All groups share one centre, and each spreads out both ways along 10 directions, with some noise.
Known rows, each followed by its group:
[ 17  11 -11  25  27 -12   7  -6   8   5   4  -2 -23 -23] => (2)
[  4 -25   7   6   6  24   6 -21  31  10  11 -32  11  22] => (1)
[-20  16  19 -21 -22   2   3   0 -24 -15   8  -4  15  -9] => (4)
[-19   9  23   4   7  29 -27  -3  -5   8 -29 -30 -15 -39] => (3)
[ -3  16  39  -4 -10  -1  -6  12   9   2   1 -18  19 -16] => (2)
[-46  15 -36  17  14  47 -12  25  -8 -20  -9   5  28 -21] => (2)
[-30 -19  12  16  29  -3 -10 -15 -28  37 -10 -16 -29 -26] => (3)
[-13  -4  18 -21   6 -20   8  15 -20   0   7  -4 -11 -29] => (3)
[-24  34 -23   8  -1   3  11 -34 -10 -21 -12   9  -3   0] => (0)
[-66  71  -3 -25 -19  29  55 -10 -55 -30   4  11 -43 -28] => (0)
[  0  -3  -7  17  29 -18   6  -1  12  24  -1 -19 -10 -16] => (4)
[ 24   3   8   2  -3  -1  -5 -19   8 -15  -3  -9 -17 -12] => (2)
[-17 -18  -8  26 -10 -33 -33  20  23 -32 -46  -7  17 -18] => (4)
[ 24   2  29  -4 -14  18  10 -17  28  16 -11 -31 -34  13] => (1)
[  0  -3 -18  18   6  20 -19  -4  -8  -1 -10  22   2   6] => (0)
[-11   9  23 -10 -22 -29  -1 -54   1 -57   3 -11  26   3] => (3)
[ -6  10   5  13   1   0  19  20  21 -18   4  14  -2   5] => (0)
[ 45  40 -17  26  27  -9   0 -21   7  15  -6  18 -36 -16] => (1)
[ 48 -16  30  13  -5   7 -25 -22  -2  16  -9  27 -39  11] => (2)
[  2  23 -16 -17 -13  12   7 -26   4 -15  -8  -9   6   8] => (3)
[-43 -30   6  23   1   7   6 -17 -15  24  -8   4 -19  26] => (1)
[ 13  22   1  10  -1  15  15 -17   3  10  16  -3 -13   6] => (1)
[  1 -36 -23  -8  -1   7  -9 -27 -19  15 -23  25 -36  35] => (2)
[-28 -10 -14  17 -30 -53  11 -27   6  21 -15  12  23  68] => (3)
[-29  -4 -23  -7  10  11  -4   5  -6  59 -35  27  -7  44] => (2)
[-14  29 -25  -9  10  36  16 -43 -28  11  -6  -7 -36  -6] => (0)
[-30   9   6  25  -9  37 -32  -2  11  19 -41 -23  11  -4] => (3)
[ -1 -20 -24   0  24  36 -26   3   8   3 -16  -7  10 -11] => (1)
[  9  -9   4  -3  -4 -16  -4 -23   9 -14  -1 -12   9   5] => (4)
[ -2 -33 -10   5   4   2  -8  28  -9  -9  -8  20 -18  -5] => (2)
[ -4  -6   5  -9 -19  65 -11 -45  11 -20  -8  10  16  47] => (4)
[ -5  28 -25 -42 -23   0  22  30  -1  -9 -16  -3  -1  -3] => (3)
[-11 -18 -24  30  29   3 -11  20  12  19 -39  14 -35  -8] => (2)
[-14  31 -32   9 -14 -31  34   4  21 -20 -20  20  -7  27] => (1)
[-16 -45 -20 -14  15  10 -18  11  15  -5 -10 -12  28  10] => (1)
[-21   3 -19  19  17  -2   0   9  -4   2   0  14  11  -3] => (3)
[ 16  17 -38  18  12  48 -10  36  37 -43 -25  -6  -5 -34] => (2)
[ 18  -9   6  16   7   8 -22 -31 -26  -8  -6  41 -31   3] => (3)
[-3 -5 10 25  6  2 -7  1 -7  4  3 22 -2  2] => (1)
[-17  19  -5  -4 -11 -23  -4  -8   1 -22 -23 -18   7 -18] => (4)
[-28  14 -41 -29 -10   4  19 -22 -18 -15 -14   4  -5  17] => (0)
[ 30 -12 -24  18  57  11  -1 -20  28  27  24 -23   9  -7] => (1)
[ 22  -9  11 -16 -10  20 -10 -29 -35  38   5   4 -31  13] => (3)
[-30  -2   8  -5   8 -37  21   6   4  12  -5  -3  -3   4] => (4)
[-54  -6  24  10  -8   9   2   7  -6 -16   1  27  29  24] => (4)
[ 11  13  27  19  -7  -2 -26  -7  -4  -7 -20  12 -14 -16] => (4)
[-23  23 -30  23  11  -5  17  20 -14  31  16  17  18   9] => (3)
[-37  -3  25   3  -9  -2  -6  14  -6  -4 -12 -14   6 -15] => (1)
[-6 21 -6 50 13 15 11 -8  5  6 12 21 -6 11] => (1)
[ -5  34 -38 -12  -8 -24 -16 -14 -14  -7 -27  -5  28 -12] => (0)
[  0 -25  31  50  34  19 -17   3  10  23  12   1  -8 -12] => (0)
[-14 -22   1 -10  -7   9 -16   0 -18   4  -9   4   8   6] => (0)
[-30  34 -10  14  -1 -16   8  16 -35 -21  14  27  15 -25] => (2)
[ 20  26 -46  -9  20  16  18  -3 -21   7  30  22   1   1] => (1)
[  3 -20 -25   5  29  20   6  17  16  14  11  -2   3   6] => (3)
[-82 -58 -41 -35  -6  33  -4  15 -35   0 -13  -7  25  24] => (4)
[ 16 -15 -33 -16  12   3  18   0  -3  33   6  24 -17  36] => (2)
[ 18 -10   6 -17   2 -14  17   9  24   1  28 -19  21   9] => (0)
[ 13  14  19  12  -2  -3 -26   9  27 -11 -20 -24  26 -26] => (0)
[ 12   8  17   5  23   3  12  20   5  17  43 -19  18 -24] => (4)
[-25  14  30  29   4  24  14  17 -12 -12   4  32 -39 -15] => (0)
[  4  34 -18  22  14   5   7  -8  -7 -15  28  13  25 -12] => (4)
[-20  19  -3  13  19  -9  12  -7  10 -30  16 -43  12 -53] => (2)
[-25  -1 -17   6   9  -4 -12  -5 -22   2 -13 -12  -3 -23] => (4)
[-53  31  29  -6 -28  10  22 -11 -24 -39 -22  12 -36  -8] => (0)

New rows. What belongs after each?
[-44 -36 -13   5  -1  38 -23 -13 -24 -24  -8  -8  13  -8] => (2)
[ 39 -11 -16 -19 -10  20 -24  -7   0 -16   6 -37  11 -26] => (4)
[ -2   4   8  -9 -15  40   6  34  -3 -25  18  19  11   1] => (0)
[-17 -23 -44  40  35   0  -2  31  -7 -17  -3  26 -26 -26] => (2)
[ 14  -8  -3   3  18   1   8 -19  -6  37  18  -4 -15  12] => (3)
[ -8  15   7 -33 -31  23 -14 -15 -36  28 -24  29  -3  37] => (2)
[-25   9   8 -22 -21   2  -4   3 -25  14  -9  19  14  21] => (2)
[ 33   4  19  26  16 -18 -17 -20  -9  20   2  -2 -27 -29] => (4)
[-33  21 -31  46  17  -6  -3  18   5  33 -30  16  -3   4] => (3)
[ 13   0  -5  -5  11 -36  18 -34   3 -65  37  25  21   4] => (3)
[ 16  16   4  16  14   5 -20   1   8   9 -20 -28 -18 -44] => (4)
[ 19  20 -22  -2  44   9  18 -33 -14  18  27  -8 -29 -27] => (3)
[ 11  12  -2  22  15 -40 -26  47  11   6   2   7  47 -29] => (0)
[ 10   6  -6  39  10  -6 -17 -20  -5 -12   2  25   6  -1] => (4)
[ 38  -8 -32 -12  -2 -22  27  -6  16  22   8  22 -17  51] => (3)
[ 17  22   8   5 -16   7   3 -22  -5 -26  11  20   3   9] => (0)
[ -3 -25  47  30  -5  30 -51 -40  23   4 -30 -13  14  14] => (2)
[-20  -5  11   5   3  -9  -7  -5 -24  -6   5  -1  -5 -19] => (2)
[ 24   8 -21  13   6  19 -31 -25 -28  10 -24   0 -35 -26] => (4)
[ -1 -59 -66 -11  12  28 -14  -9  13  -3  -9 -21  17  25] => (4)
[ 19 -16  -7   7  14  47 -20  -9  -6  30  -5  14 -20  12] => (2)
[ 14   1  20  -7  -9   7 -16   6 -12   3  -4  -7  -9 -20] => (4)
[  1  30   8 -10  -2  -6  32 -14  14  -5  19  10  10  22] => (4)
[  9 -16 -21  -4  -4 -27 -15  13  23 -15 -26 -33   3 -24] => (4)
[-27  71  23 -16 -20   9  -5   0  -3  11 -22  -7  36  -5] => (2)
[ 14   7  -5 -16   6  37 -20  -2   5 -12  -1 -17  22 -23] => (1)
[ -8 -17 -12  -1   6   7   2   3  -2 -23  10 -13   1 -15] => (2)
[  9  79 -46  18  15   1  -2  -1  -3 -32 -11  32  13 -31] => (1)
[-15 -12  40 -15 -57 -34 -20   4  -9  36 -58  -5 -24  32] => (3)
[-47 -41  22  24  37 -12 -23 -30 -20  25 -26 -19 -30 -29] => (3)
[-36 -19   2  -2  14  47  32  11  12   0   7 -14 -26   9] => (0)
[-28  -7  19  20 -37   0 -19   0 -16  -5   1  20  44  34] => (3)
[ 23 -17  31 -33  12 -25   5   2 -19 -12  14   8 -40 -30] => (3)
[-12 -22 -31  31   3   7 -30 -37 -18 -16 -14  27   6  14] => (4)
[ -1 -14   9 -20 -12  30 -12  -3  -7  26 -18 -21 -16   2] => (3)
[  2 -31  19  12  10  26 -14 -18   3  -1  26 -20  19  -2] => (2)
[ 15   6 -21   7   1  25  -8  -8 -17   9   8  48   0  31] => (2)
[-26  32   1 -17 -17  27  15  -5 -59 -14  15  29 -18 -11] => (0)
[  2 -18  30 -11  21  57 -24   3 -26  11  11 -22 -14 -47] => (3)
[-21  13 -18 -21 -14  32  -3 -13 -21  17  -8  21  26  39] => (2)
[ -9  15 -33  24  39  12   9  34   7   6   1  -4 -13 -41] => (2)
[-14 -14 -19  23  16 -21  -6 -10   9 -51 -22  42  -3   3] => (3)
[  9 -11 -10 -20  10  10  21  49  32  23  18 -25  15   3] => (3)
[-11   5  26  -1  -1  -4 -11 -21  -7  45 -13   3   4  23] => (2)
[-23   7   3  24   3  36  11  11   8 -32  21  19  23   6] => (0)
[  9 -40 -20   1   2   9 -32  -3 -21  12   4  26  23  23] => (0)
[-12 -32 -35  -7  14   9 -26  27 -15  23  -5   4  32   0] => (0)
[ -9 -21 -10  12   0  13 -17 -28  -7  -7 -17  10 -10  13] => (2)
[-18  30 -18  20  25  22   2  13   9  21   0   5  23  -5] => (2)
[-10  21  25   8 -10  -2 -16   0  -1   5 -18  14  10   1] => (2)
[ 11 -12  -7  24  26 -26  11  -2  30 -21  10 -22 -10 -23] => (2)
[ 10   3  -2   2  -2  12  -5  21 -17  15   1  35  -7   8] => (2)
[-39 -31   0  18   3 -38   7  16  -6 -40  18   6  26  -9] => (2)
[-28 -31 -16 -20  -6  25   2   4  20 -38   7 -45  35  -6] => (2)
[  3  12 -24  19  15  -3 -20   3  28   2 -45 -35 -19 -40] => (4)
[ 42 -20  -7 -17   6  -9  14  18  40  43  -3  16 -10  54] => (2)
[-51  10 -10   2 -10  47 -26 -17 -46   5 -18  26  22  12] => (2)
[ 22  20  14  -7 -14  -4  13  -1   8 -19   8  13 -12   5] => (0)
[ -5 -14  48  -1 -14  15 -10  35  25 -15 -11 -16   2 -13] => (0)
[ -3  38 -13 -14  -8  -2  12  38  20  12 -18  18  16  16] => (2)
[ 28  28  27 -21  -5 -31  25  58  36   6  -4 -11 -11 -23] => (4)
[ 28  -3  12 -11 -12  -1   1 -25  32  -5  -1 -12  10  28] => (2)
[ 19 -40  26 -13 -15  -6 -13   7  20  11 -16   7  -5  33] => (2)
[ 17  27  -4  22   9 -38  -5   8  12   6 -29   3 -29 -29] => (4)
[ -4  38 -32 -32 -22  -7 -17  36 -52  -9   2  26  40 -23] => (0)
[  9 -11  -5  -5   7  10 -11  15   7   9   8  -9  17  -1] => (0)
[ 50  61   9 -19 -24   0  16 -32  15 -26   8   4  -4   5] => (4)
[ -1   0 -15  20   8  -6  12 -20   4  15 -10  13 -25  20] => (1)
[ 20  28 -26 -18  -2 -28  28 -13  -4 -17   4   4 -25  -3] => (2)
[  1 -40   5  37  32  32 -19  -4  -4  50  15   2  -2  11] => (3)
[-30  51 -11 -24  -7 -29  21 -22  -7  36 -21   6  12  28] => (2)
[ 26  -9   1  22  -4  50 -32 -62   1  23 -14  -1 -10  28] => (3)
[-30  26   2  -2   9  46  -8  -5   5   6 -33 -23  -7 -18] => (4)
[ 20  -4  10   5 -10  18 -20   7  14 -36 -14  23   0   3] => (3)
[-27  -1   7 -26  -2   2  16  47  -4 -14  26 -28  32 -29] => (2)
[ 15 -16   4  18   3 -37  11  11  -9  34  28  37  -2  37] => (3)
[ 52  11 -32   7  17  22 -24 -28 -24  15 -13  49 -43   5] => (1)
[ 18  55  37  20  15 -34  39  15  29  16  18  31 -17   6] => (4)
[-10  17  31  16   5  -9  17  -3   8   0 -11  -3 -37 -15] => (0)
[  1  11  16  37  50 -14  -3 -24   7  15  10 -18 -19 -42] => (3)
[ -3 -19  -1  -7  -1  45 -13   0 -26 -19  23  -5  10 -16] => (2)
[  5 -22 -61  14   4   8  10  22  22   8 -10  45   7  60] => (3)
[ -6  18  15   8  -3  -4  -9  12  37 -40 -18 -14  20 -20] => (3)
[ 24 -25 -16 -14  -9   8   9  19  14 -30  29  18  19  27] => (2)
[-13  -7 -16  15  25  11   6 -36 -13   4  32 -10  12   0] => (2)
[ -5  -1 -27 -16   9   0  11  12   8  34 -19   3 -14  22] => (2)
[ -6  -5 -24  -5  19  21  -2 -16   7 -14 -11  -9  -5  -7] => (3)
[-10 -12   1   4  15  21  24  38  33   5  -4  -4 -25   2] => (0)
